The rows are grouped in 4 different ways at once. Each group adds its own fixed numbers to the row, and there is some noise. The rows also spread widely along 12 directions, which tell nothing about the answers.
Some rows, each with its group in each grouping after it:
[ -5  12  13  53  -7 -28 -35 -24 -29 -28 -36 -11 -17 -31 -15   2 -42  -1
 -13  -1   4  40  10 -32 -14  -8  32 -26 -18  21  17  22   7 -36  23  19
 -39] | D Z_722 F P
[ -8   0  -2  24  -7 -15  21  17   3   0  -2  12  23  37  -1   0 -41  26
   0  21 -45  32 -18  38 -36 -17   8 -25 -12  31   9  10  34  -6  47 -22
  -2] | T Z_72 C M
[ -9  26  -5 -49  -7 -15   1  36   8   7  12   6  31  -8  30   2 -23  15
   4 -13 -19  11 -39  42 -22  18   4  36   1 -40 -30 -17  16  20  26 -41
  31] | K Z_753 Z M
[-35 -28   8 -40 -29 -48  25   3 -18  13 -15 -26  13  -5 -44 -19 -19   1
   4 -21 -25  55 -16  11  -6  21  -8  21 -13  -9 -12 -29 -18   7  12 -21
  -9] | G Z_72 L P
[ -5  54  21 -17 -13   0 -64  -3 -18 -25 -14   5   7 -23  -7  21  15 -19
 -17 -20  15   6 -35 -27  29  20  22   5  11 -20 -38 -16 -31   1  11  -8
   0] | S Z_722 Q H
[ 47 -28 -39  25   5   2  19 -28   8 -10   9 -20 -21 -24  27  -9   3   4
  36  25  35 -12  29 -15   2  17  11 -21 -50 -22  12  17  10   9 -34   6
  -1] | G Z_753 V H
[-14   5  19   0  15  14   0  -5 -14  28 -19 -23 -16  50 -19  11  37   1
  -2 -14  16 -37  60 -34  -1  10  30 -21  16  41  -8  11 -51 -36 -23  10
 -31] | D Z_753 V M
[-35 -15  -4 -18  10 -35   8   1   5  15  33   5   0  40   7  -4   1  26
  11   4 -30  45  11   5  14  -4  11 -18  -4  25   2   8  22  22   6 -31
  26] | S Z_722 F M
[-10 -20 -11  13   5 -38  33   4  -2  -6   1 -11  10   7  32   6 -18  45
  14  10 -25   7  35  25 -43  21  -6   6 -69  -8 -15  -6  30 -35   5 -22
  -8] | T Z_72 L H
[ -8   9  -9 -39  23  15  24   2 -12   1  -1  -9   0  44  -6  22  40   7
 -10  -1   9 -53  28   6  -4   4  -6  -5   6   2 -32 -14  -7 -38 -24  15
 -20] | K Z_72 Z M
[ 16  21   1 -12 -17   9 -17 -24  -8 -12   3 -35  -6 -15 -12  -4 -39   5
   3  34   5  57 -44  22  21  14  40 -26  -7  -1 -26  48  17  23  41 -26
  11] | S Z_72 C M
[  9 -10 -20   4  10  26  28 -35  -4   6  30  31  10 -17  21  29  26 -26
 -10   6 -15 -55 -53  16 -19 -10  -7 -33 -29  -4 -32   4  24 -21 -20  19
  -5] | T Z_722 Q H
[ -1 -22 -20 -18   4 -10  10 -29  14 -45   9 -26 -23 -15 -21  -6 -10 -19
 -18  28   9  26 -13  27  30 -47 -47 -20 -11 -15  -1   8  18  -6  18  42
  -3] | S Z_722 V H
[ -2 -15  18   8 -26   6  16 -11 -26  31 -38 -16   4  29 -61 -12 -14  -4
  10 -24 -10  19  12 -32  -7   2  38 -12  19  30  28  -8 -26  -9  10   7
 -31] | S Z_72 F M
[-64 -27  -1 -43  -3 -17   7   1  11  23  20 -24  -1 -42  27 -14 -15 -34
 -27  -2 -16  51 -10  29  -8  -2 -35  20   8  -1 -31  18 -28  16  16 -25
  34] | G Z_72 C M
[  0  39   4  -1  17   0 -18  19 -15 -46 -25 -13   6  33 -16  18   7  25
 -17   6   9 -13  30   4 -10 -13   4  -9  20  -3 -12 -23   8 -39  22  24
 -29] | G Z_72 F M
[ 51  11 -14  22  22  19   3   4  20 -34  17 -13 -24  43   8  17  12  39
  -4  57  16 -31  39  14   9 -14 -12 -29 -29   9   6  47  14 -17  -5   8
  -4] | S Z_722 L P
[ 11  25   5 -10 -12  46  -6 -40  -1  -1  15  -4  -6 -11 -17  15  -2 -32
  -9  10   9  -1 -71  19  10 -22  32 -37  32   7 -20  39  10  11  36  23
   1] | D Z_753 V H
[-41  14  -1 -43  18 -23  -2  52  27 -13  22   6  11  25  31  -6  -6  23
 -17   5 -11   8  21  36  -4 -34 -42  37  23 -11  -1 -21   6   6  25 -11
  35] | D Z_722 Z M
[  9  18  -6  17  -4  22 -15  20   3  -2   2  62  35   3   4  30  50 -50
 -27 -23  -4 -65 -36 -20 -32  -7 -45   2   8 -10  -8 -27 -40 -23 -35  20
  -9] | G Z_722 Z P
[  6  16  30 -26 -38  19   5   1 -20  26 -29  -8  18  15 -59   0   0 -13
  -4 -26  -2  -9 -21 -13   9  25  20   9  12   7  -6 -26 -71 -22  -2 -11
 -32] | D Z_722 F H
[ -6  -1  -1  30   2  -5 -23  13  14   9  -1  -2 -13  44 -16  -9   6  -1
  -7  17 -16  35  28 -24  10  -7 -19 -29  -2  44  22  28 -46  10  -3 -21
  11] | S Z_72 Q M
[ 31 -36 -23  38 -24  28  46  -7   6   7  -5  46  27   0 -48 -13 -10 -47
  13 -18 -24 -17 -63   4 -31 -37 -24 -25   7   5  50 -31   5  11   2  31
 -25] | K Z_753 C H
[ 23 -13 -11 -17 -25 -34  16  23   9 -14  -7  -7   8  31 -45 -26 -24  21
  22  18  -7  43  -9  11  28  12 -13   8 -27 -11  19 -25  -9  28   4 -36
   0] | S Z_722 C P
[ 41   4 -11  59  19  33   8   4  -3 -10 -15   9  -7  23  21  16  13  11
  10  11  26 -71  44 -23 -40 -10  16 -25 -12   9  27   8   3 -45 -12  29
 -32] | G Z_753 Z H
[-41  -8  -5 -50  19 -25  31  22   6  -9   8 -14   8  23   3  12  -3  12
 -27  15 -24  -4  13  57 -12 -21 -43   9 -10   4 -33 -13   5 -38  14  -8
  -6] | K Z_722 C M
[ 24  22 -21 -24   4   7  17  42  26 -31  23  32  26  53  10   3  11  33
  18  16   2 -31  -5  33  17 -19  -8  14  10 -25  11 -47  32  26   8 -15
  16] | T Z_722 C H
[-19   5   1   9 -17 -63 -28   4 -21 -21 -23   3  10  -4 -18  -4  -1   2
   8 -15  -9  48  12 -32  11  41  -8  -4 -57  -1 -17 -25 -44 -15 -20 -44
 -23] | K Z_722 C H
[ 13  -6  -4  27 -12  16   7  24  13  22  -7  17  10 -19  25 -16  -9  -3
  13 -23  -1 -24  10 -15 -29  -3   1  26   4  -8  41 -29 -14  11  -3  -3
   9] | D Z_753 Q H
[-11   9   2 -46  -1  39   7 -39 -18  -5  10 -15 -12  10 -36  12  25 -18
 -10  -5  21  -6 -29  -2  37 -15  32 -25  52   1 -18   1   9  11  13  33
  -9] | G Z_72 F H
[ 29 -17 -23 -19 -15 -25  14  23  27   0  -6 -29  -7 -15   1 -29 -27  12
  13  17  10  25  29  15  11  36 -25  36 -46 -29  10  -1 -41  25 -21 -44
  13] | K Z_753 V P
[ 16  -2  -4  22  -6  29  15   3  18  33  19 -17 -15  -4  55  -1 -30  27
  -3  26  -1   8  29  16 -20  15  40   2  -9  14  16  63  14  10  16 -36
  31] | S Z_72 F P
[ 23 -22 -17  36 -25   3  13  14  22  36  14  17  13   0  42 -20  -1  -1
  21   3  -9  11  26 -19 -14  49  -7  10 -50   9  25  15 -54  29 -38 -65
  24] | K Z_72 C H
[  0   2 -22  13   4   0  -2  19  25  -2  40  33  17  17  67   9  36  12
  12   2  -1 -17  23   0 -12  12 -18   6 -13 -12   0 -10  10  29 -21 -28
  41] | G Z_72 V H

New rows, each followed by its group in each grouping:
[-24 -17   8 -42 -18   0   3  -3   7   6  -2 -16  -6  -9 -33 -10  15 -39
 -18 -15   6  13  -3  -7  34  -9 -37  16  11  -9  -3 -16 -63   9  -9   5
   2] | S Z_722 V H
[  0  13  -3  -8 -10  17  -5   0  10  -5   8   5  12  23 -35  -6  -1 -13
 -12   3  -6  23 -26   1  10 -15 -13 -16  29  10   7  -1 -22  20  12   6
   8] | D Z_72 F M
[  2  28  -2   3  15  41 -21  -2   0   5  18   8  -4 -30  67  30  30 -15
 -12  -7  24 -59   1  -3 -16   2  29   0  18 -12 -27  17   7  -7  -1   7
  16] | G Z_753 Q H
[ 16   3  -1  26 -10  -4 -16  12  -7 -17 -20  22  23 -25 -13  -3  -4 -17
  21 -46   0 -10 -21 -30 -25 -21  13  18  22 -32  29 -52  22  21   9  35
  -9] | S Z_753 L M
[ 19 -16  -5   9 -26 -13  10 -22   2   0 -17 -21 -15   3 -59 -17 -38 -17
  -6  26 -11  45 -29  10  17  -2  -3 -30 -33  18  11  33 -31   7  10  -8
 -21] | T Z_722 V P
[ -5   8  -4  26  -8 -13 -23   7  13  -1  15   8  15 -17  42   3 -14  -4
  -7  12 -18  43 -11   5 -18  15  -7  -7 -27   2 -16  29  -8  14  10 -41
  31] | S Z_72 C M
[-15 -11  -5   0  11  -8  11 -12  -1  -3   3 -12 -16  -2   4  11   8  -9
 -24  18  -3 -11  18   7 -10   0 -35 -17 -42   9 -19  28 -34 -54 -15  -2
 -18] | K Z_722 Z H
[-26 -33 -12 -36   9 -15  42  27  26 -15  13  -9  12  26  -4   0  23   3
 -19   3 -18 -15  36  34 -11 -19 -86  24 -13 -19 -11 -42 -21 -28  -9  12
   4] | S Z_72 L H
[-11   5  16  17 -20   2 -10  18  -9   7 -17  13  16  -6   0  -3 -11 -11
  -2 -18  -4   4   0 -13 -12  -4  16   9  12   9  20 -13 -20  -1  20 -10
  -9] | G Z_722 C H
[  2   9   0 -21  -6 -29 -36   7  -4   1  -9 -30 -16  -5 -14 -24 -17   4
  26   0  24  52  15 -34  31  25  29   7   3  -9   7   9 -33  43   2 -33
  18] | G Z_753 Z M
[ 11  -9 -15 -30 -15   7   9 -20 -14  11  -1  -3  -3 -68   6 -12 -18 -25
  13 -37  19   4 -41  -5   4   8  47  28  20 -40   8 -17  31  41   2   9
   6] | K Z_753 F P
[-33  10  -4 -25  34 -29  -4 -20 -26 -19  -2 -37 -22   2  47  26  34  35
  -9  -5  24  -9  78 -16   5  44  24   2 -37 -12 -52   0   3 -54 -30 -15
 -15] | K Z_72 F H
[ 24   5 -12  36 -30 -40 -31  33  15 -37 -25  20  20 -23 -18 -24 -42  -7
   3   1 -10  50 -25  -8  -9  -9 -38  22 -31 -27  40 -25 -16  21  14 -15
   7] | S Z_722 Z P
[ -6  32  -6   8  18  -6 -34 -12   5 -25  17   6 -12  -4  44  37  27  -9
 -37  22   4 -14   6   7   2  15 -18 -23 -34   5 -50  50 -16 -30 -18 -18
   2] | K Z_722 V P
[  9  -9  14 -17 -34 -26  -5  33   2   0 -26 -23   1  -6 -42 -36 -29   9
  17 -18   6  37  16 -19  22  11   1  49   0 -21  40 -34 -39  37   6 -19
   0] | S Z_722 L P
[-17 -24   8  17 -20 -79  -4   0 -32  -2 -50 -32  -3  -7 -52 -33 -61  24
  19  -5 -26  75  13 -15  -5  16  18  -6 -54  15  18 -20 -10 -15  19 -25
 -36] | T Z_722 Q M
[  1   1 -16  16   9  16  -6   0  11 -16  21  35  -9  -2  15   0   3 -18
  -8  -2   6 -10 -19  -5   5 -49   1 -15  31  11  38   6  41  39   3  21
  14] | K Z_722 C P
[-10   7  -7  20  -5 -44 -11  53  16   1  13  31  30  14  52   2  -2  36
   4  -2 -27  12  34   6 -30  32 -19  26 -40  -7   5 -20  -9   1 -13 -61
  22] | G Z_722 F P
[  8   5  -5 -22 -13   2  20  10  10  17  13 -10  11  -6  23   3  -7  14
   0   8  -9  -3  -8  29 -16  37   6  21 -28 -14 -26  14 -11  10  -2 -37
  17] | T Z_72 L P
[ 37  15 -13 -17  -3  -3 -20 -16  -9 -32 -13 -27 -15 -21 -19  -1   8   4
   6   9  41  -5  22 -25  39  35  -1   3 -38 -33 -14  -7 -43  -9 -36  -5
 -19] | K Z_722 F H
[-17 -17 -21  -8   8 -14  33  29  41  -9  36  22  27  33  21   6 -10  17
  -6  21 -48  15 -11  62 -26 -30 -58   0 -11  -3   0 -12  25 -10  30 -20
  26] | S Z_753 F H
[-43 -36   3  -7  -2 -16  15 -24  -7   3   1   4 -16 -15 -36  -8 -15 -41
 -24  -8 -22  37 -39   2  -1 -51 -21 -18  19  20  18  12  15  -1  25  32
  -7] | S Z_722 Z P
[ 23 -19 -10  49   9  38  24   3   6  22  -2  16  -7  46   8   3  36   6
   6   6   5 -57  56 -37 -18  -4  -5 -23 -11  36  38  -2 -31 -20 -39  11
 -16] | D Z_72 Q H
[  2  62   1 -38   9 -12 -45  21  -3 -46  12   3   4  27  23  13  22  36
   7   1  34  -7   9  -7  37  17  24  16  10 -32 -24 -25  11   9   5 -21
  18] | D Z_722 Z H
[-36 -35   0 -41   9 -11  60  -4  -6  28  22 -17 -20  63 -20 -14  -7  43
  17   2 -18  13  34  22  22 -21  29 -10  16  35  28   1  35   9  17 -14
  -1] | K Z_722 F H
[ 12  35   3 -12  14  18  -1  45  19 -18  -4   8   1  59  10  18  25  26
 -20  15  11 -56  49  14   5 -15 -11  12  18   6   3  -8 -20 -15  -4  -2
  -6] | T Z_722 V P
[-23 -13 -16 -18  21   3  12 -51 -20   0  19  30  -5  23 -28  25  69 -50
  -2 -29  -2 -34 -38 -32  15 -13  -7 -56  10  12 -29  -9  -3 -17 -37  34
 -24] | K Z_753 Z H
[ 15  10   7  20   3  29   5 -13 -16  10   0  -3  -8  -1   5  13  -4   4
   9  -8  11 -27 -11  -4 -23  -9  67 -23  25  13   9  28  40   3  26  16
 -10] | G Z_753 L P
[ 14 -31 -24  38  -2   3  34  20  18  14  23  67  20  36  14  -6  12  -3
  21 -15 -25 -28 -12 -10 -30 -39 -15  -7   5  10  62 -28  45  24 -15  14
  15] | S Z_722 Z P
[ 14 -23  -9  -8 -22  16  53  35  21  27   1  -7  21  29  -4 -17 -23  18
   6  20 -15 -12   7  39 -31   4 -27  22 -19  -6  17 -11 -22 -11  13 -22
   5] | G Z_72 Z H
[ 14  37  11 -19  19  12 -15  13  -2 -30 -12 -43 -22  37 -11  23   4  33
 -17  35  26 -23  42  21   8   3  17 -14  10   9 -28  35  -6 -35  23   3
 -23] | G Z_753 L P
[ 21   5   3  32  -7   2  -2  21  -2  18 -13  29   9  56 -15   2  29   0
  24 -15  -1 -14  26 -44  -2  24  29 -19   2  30  27  -5 -30  10 -28 -29
 -14] | S Z_753 C P
[-54  36  16 -21  16   3 -28  21   1  17  32  44  11  51  32  32  54 -10
 -30 -14 -16 -23  -7  -6   0  -1   5 -15  35  31 -32  19 -15  -3   2 -25
  23] | G Z_722 Z P
[ 10 -19 -27  18  13 -36  -8   7  13 -37  -7  -6   0  -1 -13  -8   2 -10
   3  25   4  21  21  -4  -5  -4 -58 -19 -36  -5  -3 -11 -33 -11 -23   4
 -10] | G Z_753 C M
[-12  23   1  -5   0   8 -38 -37 -17 -37  -1  -8 -17 -45  -3   9  -9 -28
 -21 -13  21  41 -37 -17  22 -24  37 -13  41 -14  -3  14  42  24  33  33
   7] | S Z_72 F P
[-46 -13  -3  21   2 -82 -11  15 -15 -16 -22  -8  -3  -2  37  -7  -7  32
   3 -23 -19  47  69 -23 -23  31   1  19 -47   2   0 -18  11 -18 -10 -36
  -6] | K Z_72 V P
[-52 -19  -5 -49  17   0  21  -4  14  48  59  23  -7  25  35  14  48 -23
 -20   3 -19 -11 -15  12   9   3 -19 -12   7  28 -33  38 -24  12 -26 -34
  41] | G Z_722 Z P
[-26 -12 -22 -26  12 -22 -11  10  11 -37  -3 -15 -15 -45  25 -14  12 -21
 -24  -6  33  10  39 -10  13 -12 -50  40   3 -36  -4 -32 -16   2 -23  22
  13] | D Z_72 C P
[-34 -32  -7 -24 -17 -22  36 -13 -11 -12 -10  -1   8  14 -57 -22 -12 -13
   8 -12 -20  46 -27  11   7 -35 -16 -10  16   9  19 -44  20   7  26  20
 -16] | D Z_72 C H
[-44   9  -3 -16   9 -20   3 -29 -19 -33  -2  -5  -1   0  -3  20   3  -4
 -15 -10 -11  17 -22  22  -5 -29  12 -25   7   3 -28  -7  56 -24  38  29
 -15] | T Z_72 V H
[ -2 -29  -6   6   2  26  52  -2  -8  18  -7  24  21  20 -21  11   4 -21
   6 -20 -24 -44 -27  16 -41 -46   8 -16  28  14  18 -30  38 -18  19  42
 -28] | S Z_753 C M
[  9 -43 -17  22 -17  -4  28 -46  -4  49  11  -6  -1 -41  10 -19 -29 -12
  23  -1 -13  36 -25 -17 -19  29  40 -19 -42   9   7  33   3  25 -17 -21
  11] | T Z_72 F M
[-35   2  20   8 -11 -28 -21 -20 -25  -8 -33 -16 -12  11 -67  -4 -17 -28
 -21 -12 -20  48 -10 -17  10 -23  -6 -35   8  41   2  14 -35 -17  23  16
 -39] | K Z_722 V M
[-24   6   7 -50   4   2 -10 -32 -22  -1   3 -25 -31 -10 -44  -5  -8 -16
  -7  -4   7  30 -39  -3  48 -27  35 -24  36  14  -7  15  19  30  25  17
  -3] | K Z_722 Q M
[ 20   6 -26 -50   5   1  11 -21 -10 -38   9 -16  -4   6 -19   8  21  17
  16   9  19  -7 -25  11  37   1  10 -11  -8 -41 -27 -37  48  11  -1  15
   2] | S Z_72 Q H
[-21  27  -7 -19  31 -20 -26   0 -17 -48  -5   9  10  24   0  34  42  -6
  -5  -7  10 -23   2  -4  -2 -13  -2 -24  17  -9 -42 -31  24 -30  -3  25
 -18] | G Z_753 C M
[-37  -1  11   4  -1 -29   4  54  12   3   6  25  32  14  38   8   5  19
  -6 -22 -35  -8  24  15 -44  -3 -33  36 -10  -5   5 -39 -10 -15  11 -25
  12] | G Z_722 L H
[-18  -1  -5  -5   7  11 -17 -15  -6 -36  -8  19 -13  -7 -40  12  32 -59
 -34 -19  19 -19 -17 -23  19 -65 -28 -21  54   4  10 -15  -3   1  -2  73
 -19] | G Z_722 V P
[ 17  -6   0 -25 -22 -17   9 -31 -36  35 -25 -28   2 -11 -27 -11   5  -1
  34 -20  19   5  -3 -45  10  70  53   3 -38 -21 -22 -10 -42   6 -41 -28
 -18] | T Z_72 Z M
[-14  -4   3 -20  -3 -19  -4 -49 -40  -9  -5  -8 -15  18 -58   7  23 -11
   9 -20   6  20 -15 -37  44  13  33 -44  -5  16 -13  -6  -7  -8 -20  11
 -36] | K Z_722 F H
[-21  -8 -23 -40  25   1  17   3  23 -14  25   7   1  12  -9  17  35 -29
 -38   5  -9 -14  -4  28   3 -14 -70  -5   7  -3 -31  -3 -36 -20 -25   9
   2] | K Z_753 F P
[-17 -23 -25 -46  21  -2  34 -22  -5   5  27   2   8 -36  51  22  45  -6
   8 -30  12 -50   3   1  -9  21   4  22 -16 -51 -40 -43  31 -16 -38  11
   7] | S Z_753 F H
[-55  -8  -6  -7  44 -11 -11 -42 -11  -3  33  19 -27  28  18  36  72 -32
 -20  -7  -2  -7   8 -25  18 -17   7 -62  20  42 -38  36  18 -19 -23  14
  -1] | S Z_753 C P
[ -1   5  -4   0 -24 -25  22  33   7  -9  -8   8  45 -30  23   5 -61  19
  -5   4 -41  13 -47  67 -62 -11 -15  26 -28 -30 -15 -25  42 -17  55 -16
   4] | G Z_722 V M
[ 12   0 -24  -3 -12 -17 -15  39  26 -19  11  28  23  24 -13 -22   2  -4
  18  -1   0  28 -12 -13   3 -10 -43  12   8 -18  27 -35 -19  53  -7 -12
  30] | G Z_72 Z M
[-34  11  -5 -52  32  -9  16  -2  -6   2  40   7   5  54  16  31  43  27
  -8   9 -10 -25   7  22  12   3  10 -24  11  13 -49  -1  29 -17 -10 -12
  11] | G Z_722 F M
[ 14 -44   7  -7 -28  -7  51 -18 -24  55 -40 -28   3   3 -71 -28 -38 -14
  29 -15 -13   3 -16 -12 -23  20  34  -4 -24  13  20  -7 -38 -15  -4  -3
 -41] | T Z_753 Z M
[  0 -20   3 -16  17  55  40 -34   8  42  21 -53 -35 -42  50  15  -9  -6
 -16  23  19 -46  17  37 -20   4  33  -3 -10   8 -28  77 -10 -27  12   6
   1] | T Z_753 L H
[ -6  10 -12 -35  29   9 -15 -56 -23 -15  14 -28 -34 -53  20  10   3 -24
  -2   2  38  -7 -33  -4  17 -14  50 -26  15 -23 -41  34  45   6   8  39
   3] | T Z_753 Z M
[-17  20  12 -37   5  -2 -15 -11 -24 -41 -30 -19 -16  18 -63   7   7 -17
 -22  -8  22 -10  -6  -8  31 -36  -8 -11  30  -7  -9 -25 -14 -34  23  48
 -42] | T Z_722 Z H
[  3  31   6 -19 -13 -31 -37  18  -2 -17  -2 -11  -3  17  -3 -10 -19  38
  15   3  10  52   9 -12  41  26  45  10   0  -7   7   0  11  37  17 -46
  19] | S Z_722 F P
[ -7 -13 -24 -25   7  11  36  -8  11  -4  17   4  21 -22  33  26  22 -13
 -28   2 -11 -47  -4  37 -32   9 -48  13 -31 -36 -50 -26  -7 -46 -24   8
  -3] | T Z_72 F H
[ 40  32   9  -4 -20  28  -1 -26 -41   5 -28  -5   1 -10 -29  22  -9  -2
   2  -5  20 -35 -49  -8  -7  26  74 -19  -7  -6 -19  16  12 -23   5   5
 -40] | K Z_722 Z P
[ 19 -35  -4   5 -19   2  30 -60 -45  18 -33 -35 -29 -44 -40 -13 -27 -16
  16  -9  20   1 -16 -27   1  10  49 -21 -33  -2  11  15   7 -26  -7  28
 -50] | K Z_722 Z H
[ 14  30  -5  12  -1 -15 -10  -1   3 -11  11   0   1 -10  54  21 -20  30
  -2  25  -4   5  -5  27 -17  25  34  -8 -46  -5 -27  42  32  -8  13 -38
  11] | T Z_722 V P
[ 23 -20 -17  11  19  -2  29   6   3   7 -17 -17   7  -7  28  16  22   9
  -1   3  14 -65  66  -7 -44  33 -28  13 -55 -19 -21 -19 -45 -73 -59   8
 -30] | D Z_753 F M
[ -4  26  29 -12 -15  43 -19  -8 -24  17 -18  10  12  -9 -22  21  14 -38
 -16 -29   7 -29 -42 -19   2  -8  45  -9  48  12 -14  -2 -22  -3  15  16
 -17] | S Z_722 C M
[-42  -6  19  27  -7 -27  16  34  -9  35 -12   5   1  76   4 -14  -3  44
  18 -19 -27  21  68 -22 -26   2  30   2   8  52  47 -11  -7 -15  20 -32
  -5] | D Z_72 Z H
[ 17 -30 -16  72   3 -52   3   8   3 -28 -22 -16 -19 -25  13 -23 -58  30
  16  15 -14  47  45  -4 -42 -11  -5  -5 -58   5  54  19  29 -10  18  -3
 -17] | K Z_753 L P
[ 20   9  -6  31   6   3  17  37  17   5  -2  30  31  72 -11  10  15  23
   7   3 -27 -34  31   2 -40   0 -26 -15  -8  23  15 -23 -32 -34 -16 -10
 -17] | D Z_753 F M
[ 15  28   5  27  12  22  14 -10 -29  19  -7  17   5  46  23  48  25  31
  -3   4 -12 -65   5   1 -39  24  66 -40 -20  34 -33  21  33 -51  -4 -12
 -29] | T Z_72 Q P
[ -3 -33 -33   2  22  -8  11 -23   9 -23  22  13 -21 -14 -18 -10   5 -26
  -5   9  -6   2 -21  -1  14 -53 -42 -28  -3   1  18  -4  30  22 -15  41
   2] | K Z_722 Q M
[ 15   2 -17 -10   4   8  26  28   9 -18  -3 -17   5   4  13 -15 -41  31
   6  18   4  -2   4  40 -29 -38   1  23  18 -22  26 -13  58  10  47  18
  13] | G Z_72 Z M
[-34   1  10   8  18 -33   2   4 -25  -4 -30 -20 -14  46   4  13  23  31
  -7  -5   3 -14  81 -26 -12  22  13 -10 -25  21 -16  -3 -29 -67 -13  -9
 -37] | T Z_72 Z H
[ 21  19   6  63  -3  30 -27   6   6 -23 -25  12  -7  32 -30  -5  -9 -12
  -5   7  12  -2  18 -30  -7 -40   9 -33  34  40  55  11 -24  -8  26  26
 -27] | D Z_753 C H
[-33 -12  16  -1 -24   3  24  14  -5  50  -6   8  16  33 -32 -15 -21   0
   4 -22 -43  22 -25   7 -23 -17  18  -3  30  40  23 -11  -9  16  30 -17
   4] | D Z_72 Q M
[ 29 -23 -14  21 -42  13  17 -28  -3  22   4  12   5 -14 -30 -17 -26 -25
  23   3 -10  43 -61 -14   5  15  34 -26 -10  11  20  22   9  48   5 -21
   8] | S Z_72 C P
